There are 4 nested groupings, the coarsest first. Each group lies inside one group of the grouping before and may be the whole of it. The rows also spread widely along 17 directions, which tell nothing about the answers.
(in the rows, 128 means zero)
Some rows, each with its group in each grouping after it:
[ 95 137 151 159 114 110 121 136 133  84  86 132 128 131 154 136 113 134
 111 121 130 167 156 172 142 105  65 105  93] => Zala k_984 k_705 susu
[168 139 152 173 115 142 174  92 113 137 122  85 133 132 143 121  96 153
 117  92 176 101  79 127 125 107 151 160 193] => Guzi k_312 k_98 Buz
[155 119 118 122 141  80 127  92 108 153 117 150  64 116  98 118 127 126
 131 106 161 134 190  59 141 102 100 141 128] => Guv k_255 k_446 nisu
[136 148 133 153 161 127 144 180 141 123 127 155 143 113 130 137 125 187
 115 100 217 142 149  66 155 146 117 150 151] => Guv k_347 k_787 Kuza
[196 107 120 158 129 134 100 137 146 103 197 115 130 107 160  92  90 129
 152 113 162 117  67 132 141 138 157  88  92] => Guv k_881 k_589 Rezom
[157 152 123 131 132 195 117 156 131 107 159 131 128 143 157 107 179 134
 111  89 117 127  61 113 116 123 132 141 165] => Zala k_984 k_705 seda
[131 136 118 139 160 142 146 118  92 133 153 141 105 105 126  54 123 169
 163 142 133 108  96 115  91 134 162 171 134] => Zala k_187 k_69 zaver
[153 142 149 166 169 113  87 111 119 113 122  99 113  91 134  85 125 127
 122  96 141 173 110 129 105  84 115 154 120] => penol k_777 k_976 leroz
[131 120 193 128  84 148 103 123 141 151 154 111 128 132 156 183  59  85
 137 135 136 135 112 118 139 116 118 138  77] => Zala k_187 k_866 zutu
[143 135 194 164 127 100 123  53  93 142 138 158 120 140 153  59 137 101
  95  86 170 149 128 101 134  60  72 113 140] => Zala k_187 k_866 zub
[118 108 104 176 125 102 213 103 144 145  99 139 131 152 117 136 137 123
  73  87 206  88 110 138 120 140  87 118 223] => penol k_73 k_299 zuk
[191 122  61 114 124 123 158 103  62 113 119 142 123 178 134 152 137 101
 132 129 165 132 112 150 143  91 128 103 115] => penol k_480 k_137 degeg
[135 129 101  74 141 140 120 124  81 143 139 160 111 167 129  87 150  95
 126 163 104 155 115 154 139  75 128 107  94] => Zala k_187 k_69 nozik
[198 104 106 153 135 154 142 115  82  96 139 149 174 132 119 180 174 102
 145  99 132 124  63 159  73 146  92 157 152] => penol k_480 k_124 Zode
[149 114 120 102 149 144 160 107  99 133 121 145 114 152 105 102 187 122
 145 139 104 106 147 142 171 120 189  90 184] => penol k_777 k_68 pek
[149 112 121 117 122 148 144 161 143 163 117 120 100 106  97 157 131 134
 150 125 123 110  58 134  96 153 133 101 173] => Zala k_187 k_171 vun
[ 93 142 149  82 141 142 152 149  93 150 105 180 151 140 104 126 144 165
 119 182 127  89 132 142 108 125  71 176 138] => Guv k_255 k_402 rulu
[146  68  91  82 104 129 109 129 153 142 183 129 133 151 110 136  92  72
 137 173 109  89  87 144  99 161 100 151 105] => Zala k_187 k_171 gemeg
[131 136 106  90 108 137 150 117  98  67 122 123 114 186 140  86 154 124
 188 158 169  86 156  86 152 151 191 128 160] => Guzi k_126 k_311 dakel
[115 148  69 120 134  96 128 107  70  88 103 144  70 124 135 106 127 115
 146 152 139 104 117 132  57 104  81 160  79] => Guzi k_158 k_784 buso
[145 120 102  91 122 147 127 164 140 136 160 131 149 162 137  64  98 155
 131 166 144 126  80 166 164 123 147 104 119] => Guv k_666 k_367 lekig
[102 128 185 166  93 159 129 115 138 141 156 174 114 115 142 150 141 116
 141  93 122 112 138  75 114 152 100 155 126] => penol k_861 k_691 Gebe
[173  83  90 122  79 101 158  56 101 130 136 133 103 183 130 113  96  97
 152 120 137 136 158 146 178 103 141 105 118] => Guv k_255 k_446 rozi
[ 88  99 136 115 128 125 147 120 148 123 146 106 133 160 127 118 111  48
 164 151 197 107 129 102 120 170 177 140 157] => penol k_73 k_299 Molu
[122 121 111 105 109 111 189 123  89 165  43 151 103 142  83 199 124 150
 140 137 125 146 162 160 131 110  92 138 153] => Guv k_255 k_853 nub
[125  97 126 213 145 153 173 123 111  63 135 149 160 102 142 170 154 117
 175 105 121 119 121 192 111 183 173 120 129] => penol k_73 k_955 det
[ 98 132  97 138 110 165 170 160 153 153 126 151  89 140 139 151 130 139
 114 113 112 114 112 150 156 133 154  98 141] => Guv k_666 k_367 fev
[177  97 175 169 153 125 135  62  91 117 167 111 138 114 132 113 119  80
 172 108 155 135 145 112 144 113 199 139 135] => Guzi k_312 k_98 Buz
[136 189 168 140 152 138  77 159 100 128 100 143  75  66 131  96 147 200
 131 106  94 180 130  95 107  77  92 157  94] => Guzi k_158 k_784 buso
[190 126  70 107 153  67 145  76  69 114  93 104 113 164 115  99 102 118
 113 131 197 136 135 137 126  63  97 151 132] => Guv k_255 k_853 nub
[103 111  52 128 140 125 156 162 174 119 111  96 117 153 120 136 109 133
 100 119 152 148 127 142 137 148 144 160 164] => Zala k_187 k_866 zub
[ 83 146  88  89 122 142 133 140 123 100 120 135 120 187 143  38 149 144
 132 149 135 153 126 123 130 122 130 166 148] => Zala k_187 k_866 zub
[188 153 116 152 150 111 165  85  63 111  96 123  81 122 144 210 114 127
  95 112 160  55 153 132 154  73 132 110 109] => Guv k_255 k_402 rulu
[176  82 102 121  51 125 150  64 127  99  98  99 109 198 130 160 146  69
 146  93  91 144 126 168 164 120 129  84 182] => Zala k_187 k_866 zutu
[ 89 111 160 152 130 109 158 121 135  93 105 151 141 129 131  77 150 143
 131 144 145  84 121 171 129 153 107  74 169] => Zala k_187 k_866 zub
[ 97 137 119  79 136 123 104 148  98 115 106 147 114 140 122 110 135 114
 151 175 116 155 128 141  97 110  91 146  85] => Zala k_187 k_866 zub
[145 124 120 121 121 135 159 108  75 114  79 116 134 145 110 179 131 115
 178 124 143 150 121 146  96 125 129 182 150] => Guv k_255 k_446 nisu
[170 133 109 105 130 122 158  87  72 175 100 127 114 153  94  86 130 158
 137 120 131 176 133 115 124  70 126 196 173] => Guzi k_126 k_311 dakel
[104 146 151 131 111 131 103 116 128 155 157 167  84 129 148 122 122  95
  98 110 142 123 124  61  95 103  56 165  95] => Zala k_187 k_171 gemeg
[152 133 105  96  93 146 146 153 132 172 124 126 103 143 116 207  87 141
 113 142 139  83 109 104 127 132 102 156 122] => penol k_861 k_691 Gebe
[143 152  96  75  95 173 129 134 113 154 165 129 118 197 154  61 120 121
 132 144 162 125  61 100 133 103 147 149 137] => penol k_777 k_976 leroz
[162 129 118  82 150 123 155 107  67 209 109 128 124 140  84 111 102 120
 151 149 163 165  76 133  89  74 121 181 153] => Guv k_666 k_367 lekig
[147 128 176 140 117 142  95 131 175 145 145  94 101  96 122  81 107 175
 125 118 102  97 111 105 147 138 140 138 166] => penol k_480 k_137 degeg
[121  94 137 181 198  94 164 109 103 148 126 158 166  93 104 136 109 128
  96 131 144 151 153 186 121 107 103 153 116] => Zala k_187 k_171 gemeg
[150 137 120 146 120  99 150 146 117  84  69 130 142 147 141 174 115 167
  88 116 170 143 159 160 170 107  59  91 125] => Zala k_984 k_705 seda
[157 153 119 130 130 172 148 141  92 148 141 162 119 127 141 195 129 146
 101 126 116  89 106 130 127 109 114 156 100] => penol k_777 k_976 leroz
[170 142 125  62 108 144 176 114  57 136  93 124 120 173 113 183 116 135
 168 177 163  58 122 120 141 120 154 139 154] => Guv k_255 k_402 rulu

New rows, each followed by its group in each grouping:
[113 141 138 160 128 156 150 135 134 176 157 156 143 130 149  93  96 164
  96 102 144 173 101 131 134  98 109 182 122] => Guv k_881 k_589 Rezom
[137 128  94  81  99 148 161 124 122 151 160 148 139 203 141 103 104 128
 103 152 167  86 112 111 160 121 118 160 147] => Guv k_666 k_367 fev
[122 133  90  66 101 158 146 184  87 134  94 141 118 156 118 242 120  90
 174 175 138 155 116 142 112 127 128 130  76] => Guzi k_312 k_98 Buz
[156  82 103 190 118 120 172 106 147 143 147 178 105 115 130 156 147 118
 102  73 114 119 131 164 165 131 117  53 141] => Guv k_881 k_589 Rezom
[ 73  95  85 130 102 113 157 166 150 147 128 190 104 121 112 145 120 111
 139 149 151 111  93 140  69 176  51 101 108] => Zala k_187 k_171 gemeg
[150 138 141 166  81 124 171 107 125  90  89 147 151 187 161 173 158 125
  73  60 200 120 122 111 151 120  46 104 196] => Zala k_187 k_866 zub
[140 112 158 166 127 152 144 123 117 104 170 152 153 139 168 152 108 110
 136 133 135 121 159 162 202 129 187  80  76] => penol k_73 k_955 det
[110 116 138 122 101 181 128 191 188 165 166 142 120 129 129 198 124  98
 130 111 153 114 103  74 134 176 143 126 137] => penol k_861 k_691 Gebe
[150 142  96  80 143 175 141 164 127 103 162 106 142 176 154 162 110 113
 108 167 167  39 103 122 157 137 187 153 127] => Guv k_255 k_853 nub
[116 115 138 186 111 122 153  92 127  70 120 162 121 140 156 113 177 113
 121  82 134 107 131 141 128 142  96  86 160] => Zala k_187 k_866 zub
[120 146  88 183 139 117 139 144 126  86 112 161  88 134 170 184 146 105
  94  76 171 168 185 115 177 101 119  76  72] => penol k_777 k_976 leroz
[119 105 146 108  93 135 160 112 140 178 102 105 119 141  94 134  93 145
 146 143 109 126 115 136 120 141 125 175 186] => Zala k_187 k_866 zutu
[111  98 146 108  78 123 118 131 167 113 100 100 169 166 128 126 112  90
 126 138 132 142  71 190 103 138  57 132 167] => Guv k_881 k_589 Rezom
[111 135 136 185 119 131 122 124 189  68  92  82 120 134 155  90 151 141
  89  65 112 134 108 171 140 125 112 118 198] => Guv k_666 k_367 lekig
[ 96 118 106 157 155 113 157 114  95 186 156 181 104 113 127 134  93  83
 126 129 174 172 136 121  95  97 112 160  61] => penol k_73 k_955 det
[181 134 121 147 180 115 133 138  98 111 138 120 101  90 131 198 112 111
 131 123 189  85 146  86 143 123 173 114 100] => Guzi k_158 k_784 buso
[ 92 127 134 135 148 120 146 165 148 112 141 136 140 128 146  70 102 140
 132 166 192  81  91 159 138 147 143  72 127] => Guv k_666 k_367 fev
[ 74 124 124 140 126 160 131 156 155 135 151 118 130 129 137  83  98 127
 177 124 160 182 104 114 105 155 170 190 129] => Guv k_255 k_402 rulu
[ 85 120 137 155 150 130 105 189 157  79 106 139 137  88 130  93 144 155
 157 137 113 166 106 198 115 148 112  83 107] => Guv k_255 k_402 rulu
[160  99 156 169 131  84 151 119  86 143 118 165 190 102 118 148  66 161
 124 141 177 168 121 188 122 105  49 132  81] => Guzi k_158 k_784 buso
[116 131 124  88 120 164 145 197 135 101 108 172 161 153 119 157 176 177
 110 162 114  80 116 144 134 173  76 122 163] => Zala k_187 k_69 zaver
[175 136 124 149 114 121 175 112 110 148  99 125  72 114 115 141 126 170
 149 105 166  76 109 103 144 133 153  78 180] => penol k_777 k_976 leroz
[134 126 155 136 145 132 145 115  95 161 154 184 144 113 129  86 108 191
  88 160  91  89 120 175 138  97  84 141  98] => Zala k_187 k_866 zub
[160 106 141 131 161 129 159 117 141 178 164 127 119 112 100 110 118 137
 105 138 167  36 104  99 140 147 163 124 191] => penol k_480 k_124 Zode
[ 99  88  93 129 115 122 126 134 184 131 148 138  82 133 119  98 145  87
 117 121 104 107 113 137 122 155 119  86 150] => Zala k_187 k_171 gemeg
[163 131 156 127 119 125 153  96  88 180 162 183 100 121 122 100 116 158
 136 125 169  87 120  58 126 120 106 134 135] => Zala k_187 k_866 zub
[140 132  67  93 121 146 147 134 129 149 185 134  93 170 143  35 117 136
 123 148 173  88  84  89 138 120 170 131 142] => Guzi k_312 k_98 Buz
[145 116 136  99 122 138 148 116 124  96 131  95 175 180 134  47 120 159
 125 171 133  94 116 179 177 122 165 127 181] => Guzi k_312 k_98 Buz
[129 100 113  81 129 143 130 144 106 133 175 177 148 148 121 157 133  71
 142 182 148  70 107 118 101 155 110 142  95] => Guzi k_158 k_784 buso
[138 127  85 111 133  91 172 116  83 102  82 133 130 184 126 126 139  97
 152 136 236 145 143 119 148 116 131  87 151] => penol k_777 k_976 leroz
[221 121  97 163 162 157 130 104  87  98 161 141 140 130 143 178 179  92
 103  77 129 111  88 139 123 104 133 129 134] => penol k_777 k_976 leroz
[ 98 118  61 154 107 141 188  87 117 137 166 195 107 196 155  79 153 117
  98  82 147 159 167  93 156 119 127 168 143] => Zala k_187 k_866 zub
[132 156 171  96 155 147 120 167 125 145 144 154 151 146 141  86 133 169
  83 165 165  94 134 113 193 101 129  97 131] => penol k_480 k_137 degeg
[129 131 185 154 114 149 147  89  96 141 157 163 163 152 159 129 115  97
 109 112 166 114 105 128 119  99  93 163 122] => Guv k_255 k_853 nub
[128 138 121 183 128 158 154 141 176 136 107  77  75  93 129 145 117 174
 121  75 104 120 114 131 144 142 191 140 186] => penol k_777 k_68 pek
[127  75  65 122 133 117 190 103 118 159 158 186 137 165 104  82 149 109
 135 129 154 129 125 140 132 146 130 130 168] => Guv k_881 k_589 Rezom
[143 146  96  82 157 104 135 151 125 177  90 110  47 106  93 122 108 158
 110 168 137  76 120 124 140  97 141  86 134] => penol k_777 k_976 leroz
[139 132 157 117 150  99 125 108 114 131 120 150 142 146 122  75 142 127
  97 126 179 123 134 110 135  93  75 138 163] => Guv k_347 k_787 Kuza
[108 143 142  94 198 123  95 162 108  77 121 143 137 120 128 127 173 100
 112 171 140  95 143 128 113 122 113 128 108] => Zala k_187 k_866 zub
[132 122 111 129 101 147 132 142 139  78 129 107 126 160 163 143 105 114
 155 137 134 119 120 166 169 138 176  96 110] => Guv k_347 k_787 Kuza
[103 119  96 112 118 151 168 138 102 119  98 139 102 139 121 192 146  75
 177 148 128  92  83 164  78 151 149 119 142] => Guv k_347 k_787 Kuza
[115  80  77 156 143 130 151 118 136 150 164 136 135 141 117 131 118  58
 160  99 181 199 120 110 102 148 159 174 133] => penol k_480 k_137 degeg
[156 129  71  89 156  96 162 108  79 127 100 165 104 170 117 180 158  90
  79 138 160  96 174 124 155  83  89 115 125] => Guv k_881 k_589 Rezom
[ 93 113  91 117  95 109 118 144 171 131  96  85 105 150 117  70  87 140
 153 123 131 225 139 138 141 124 135 161 142] => Guzi k_158 k_784 buso
[122 150 121 159 139 153 148 107 100 111 112 121  75 105 130 101 176 116
 165  98 127  98  74 110  51 127 156 155 177] => Guzi k_126 k_311 dakel
[140 142 178 125 141 164 118 186 123 120 119 131 125  88 131 194 131 141
 159 144 133 100  88 131 123 150 149  83 117] => Zala k_187 k_866 zub
[ 62 131 107 140 144 137 142 112 144 115 138 110 113 156 150  62 129  90
 103 128 133 138 133 142 119 106 156 178 143] => Guzi k_312 k_98 Buz
[203 127 141 148 133  97 104 114 124 136 131 129  92 102 116 191 120 118
  99  77 170 125 157  52 136 112  71 141 121] => penol k_73 k_299 Molu
[168 161  97  90  90 141 156  94  73 138 106 144  51 164 132  79 144 171
 152 131 102  89 115 116 153  89 144 102 150] => Guv k_666 k_367 fev
[157  93  98 159 134  93 172 154 124 124 127 178 175 134 125 112 111 166
 129 124 207 165 117 172 165 138  91  59 124] => Guv k_881 k_589 Rezom
[184 111 186 110 120 132  90 167 141 126 174 132 154 110 137 164  99 107
 130 156 180  79  90 107 147 138 108  66  92] => Guzi k_312 k_98 Buz
[155 128 126 176 198 125 101 127 104 129 155 153 106  62 130 123 142 109
 122  95 120 159 102 141  88  89 122 144  84] => Guv k_347 k_787 Kuza
[176 129 112 131 171 146 123 140  83 116 141 150 150 132 127 190 163  82
 114 104 155 157 107 114 103 106 105 159 117] => Zala k_187 k_171 gemeg
[122 150  88  88 115 152 130 113  96 104 141 138  91 176 158  59 145 112
 129 158 120  77  86 150 120  95 139 117 116] => Guv k_255 k_402 rulu
[166 122 118 127 161 153 144  92 109  95 148 100 124 160 138 135 147  95
 133 110 131 103 167 110 177 117 222 164 161] => Guv k_255 k_853 nub
[135  97 180 143 184 127 139  93 105 168 147 139 167 117  97 155 134  66
 121 120 154 153 158 113 117 115 136 198 152] => penol k_73 k_955 det
[129 107  93 106 102 156 142 149 143 186 155 110 107 119 108 160  65 116
 148 162 129  84  37 142  61 158 125 178 119] => penol k_480 k_124 Zode
[147 127 165 145 122 155 146 140 105  94 125 156 183 148 150 161 140 138
 137 124 144 131 125 163 164 131 128 116 134] => Guv k_347 k_787 Kuza
[158  85  88 160 122 120 173 112 149 143 131 132  86 110 111 160 113 144
 131 106  95 101 144 165 169 145 167  88 147] => Guv k_881 k_589 Rezom
[164 113  77  86 113 109 120  91 101 124 141 154  58 149 116 120 133 121
 136 142  95  91 183 100 158 107 120 129  95] => Guv k_255 k_402 rulu
[135 147 141  96 162 131 137 136  72 170  90 160 138 127 102 124 165 115
 105 150 136 141  70 171  79  69  65 125 143] => penol k_777 k_68 pek
[103  80  71 140 129 122 163 129 152 189 176 158  80 109 109  88  82 126
 147 156 128  99 106 148 123 152 167 103 105] => penol k_480 k_137 degeg
[ 91 130  35 133 108 146 149 182 174 146 121 145  61 139 125 128 136 146
 117  98 121 165 122 116 131 140 130 121 126] => penol k_861 k_691 Gebe
[188  94 152 107 133 122 136 119 110 133 122 134 147 145 105 180 147  86
 142 135 161 112 138 128 177 127 146  60 158] => penol k_480 k_137 degeg
[160 174 115 108  87 124 138 113  96 102  86 137 113 198 155 140 158 124
  89  95 209 114 117  70 135  91  48 131 166] => penol k_777 k_976 leroz
[144 146 109  33 107 143 126 165  91 169 129 147 101 167 125 181  87 103
 145 199 157  92 106 113 141 102 121 112  69] => Guv k_666 k_367 lekig
[198  94  96 127 119 140 122 107 144 141 189 125 112 147 133 108 139  78
 115 107 149  80  63 117 136 129 144  84 153] => penol k_777 k_976 leroz
[ 45 151 130 134 104 146 160 143 114 125  95 197  85 142 144 126 173 124
 130 140 118 108 141 141 122 129  98  82 119] => penol k_480 k_137 degeg
[ 86 146 148 100 149 101 116 140 135 145  83 102  98 124 117 176  96  89
  89 162 157 106 152 122 108 100  83 162 110] => penol k_73 k_955 det
[104 113 102  93 171 149 141 124 114 161 157 154 166 177 114 103 149  78
  94 135 151 171 142 121 124  98 122 224 146] => Guv k_255 k_402 rulu
[143 147 109 145 137 125 133 119 131 159 161 130  65 111 138  70  84 184
 109 115 149 104 127  66 135 113 136 166 119] => Zala k_187 k_69 nozik
[ 64 133 147 161  89 133 189  96 119 154  90 177 115 168 142 127 143 123
 111  97 139 169 174 139 161 105 104 124 154] => penol k_777 k_68 pek
[ 55 116  87 126 125 130 199 121  79 105 114 233 125 181 128  90 195 127
 171 139 144 168 199 122 147 153 134 118 133] => Zala k_187 k_866 zub
[ 93  90 106 116 101  98 127 118 168 132 151 170 108 161 133  67 128  95
  95 141 143 101 136 145 147 126  67  76 120] => Guv k_255 k_402 rulu
[134 113 179 129 140 124 140 131 141 125 132 141 164 124 114  65 128 192
 119 163 128  69 135 159 174 149 128 102 173] => penol k_777 k_976 leroz
[ 90 127 127 147 133  97 128 127 195 131  89  99  75 132 121  74 153 110
  70  91 150 124 128 124 137 114 101  87 205] => penol k_73 k_955 det
[125 160 127 102 164 123  59 179 153 116 139 133  96 111 134 135 142  99
  90 116 164 137 125  58  98 107  58 164  96] => Guv k_666 k_367 fev
[144 106 137 121 106 109 130 112 142 128 106 133 104 167 121 154 153  77
 125  89 153 181 186  89 193 114 126  76 160] => Zala k_187 k_171 gemeg
[146 102  81 139 184  89 129 105 100 115 159 160 113 133 115  99 159  63
 133 111 191 161 163  89 120 118 132 133 111] => penol k_73 k_299 Molu
[126 126 114 116 146  94 126  89  91 127 119 112 111 148 128  83  88 106
 143 158 158 157 160 139 144  85 147 146  91] => penol k_480 k_124 Zode
[182 126 107 165 106 140 146 143 144 148 122 122  76  98 122 152 125 160
 161  61 150 157  87  92 127 142 146 104 165] => Guv k_881 k_589 Rezom
[121 158  99  79 133 118 126 158 131  74  84  87 105 164 137 143 139 110
 116 165 193  48 107 109 115 138 117 113 160] => penol k_777 k_68 pek
[ 94 109  50 134 107 140 138 174 190 116 138 119  60 120 123  80 122 149
 175 119 119 125  97 126 118 186 172 106 148] => Guv k_666 k_367 fev
[102 100 123 182 123 126 144 145 161 106 126 146 128 101 125 130 127 135
 156 101 135 145 116 152 108 173 115 122 138] => Guv k_666 k_367 lekig
[126 110 127 158 129 133 168 169 161 140 109 120 129  90 111 152  92 186
 132 134 147  83  87 178 128 164 133  99 159] => Guv k_255 k_402 rulu
[130  82 164 192 130 145 186  81 100 116 168 202 167 123 125 126 154 148
 159 105 107 118 181 136 160 173 152 143 150] => Zala k_187 k_171 vun
[159 147 144 146 154 123 155 116 104 175 106 132  78  94 104 201 131 120
 114  94 184  86 125  56 100 117 114 153 164] => penol k_777 k_976 leroz
[112  67  87 116 105  71 143 130 176 136 137 145 119 153 118 119  75 114
  95 164 153 102 160 163 174 143  84  66 103] => Zala k_187 k_866 zub
[148  73 152 168 133 124 185 102 119 116 115 151 170 112  94 152 161 124
 176 108 139 105 114 161 109 187 131 121 210] => Guv k_881 k_589 Rezom
[126 140 164 112 140 141  85 141 153  75 142 137 133 155 151  92 192 100
 102 118 140 107 155  92 172 127 121  94 153] => penol k_777 k_68 pek
[137 140 114 151 170 144 158 108  54 104 131 144 124 115 129 139 150 117
 174 123 152 141 134 109  84 120 166 195 118] => Guzi k_312 k_98 Buz
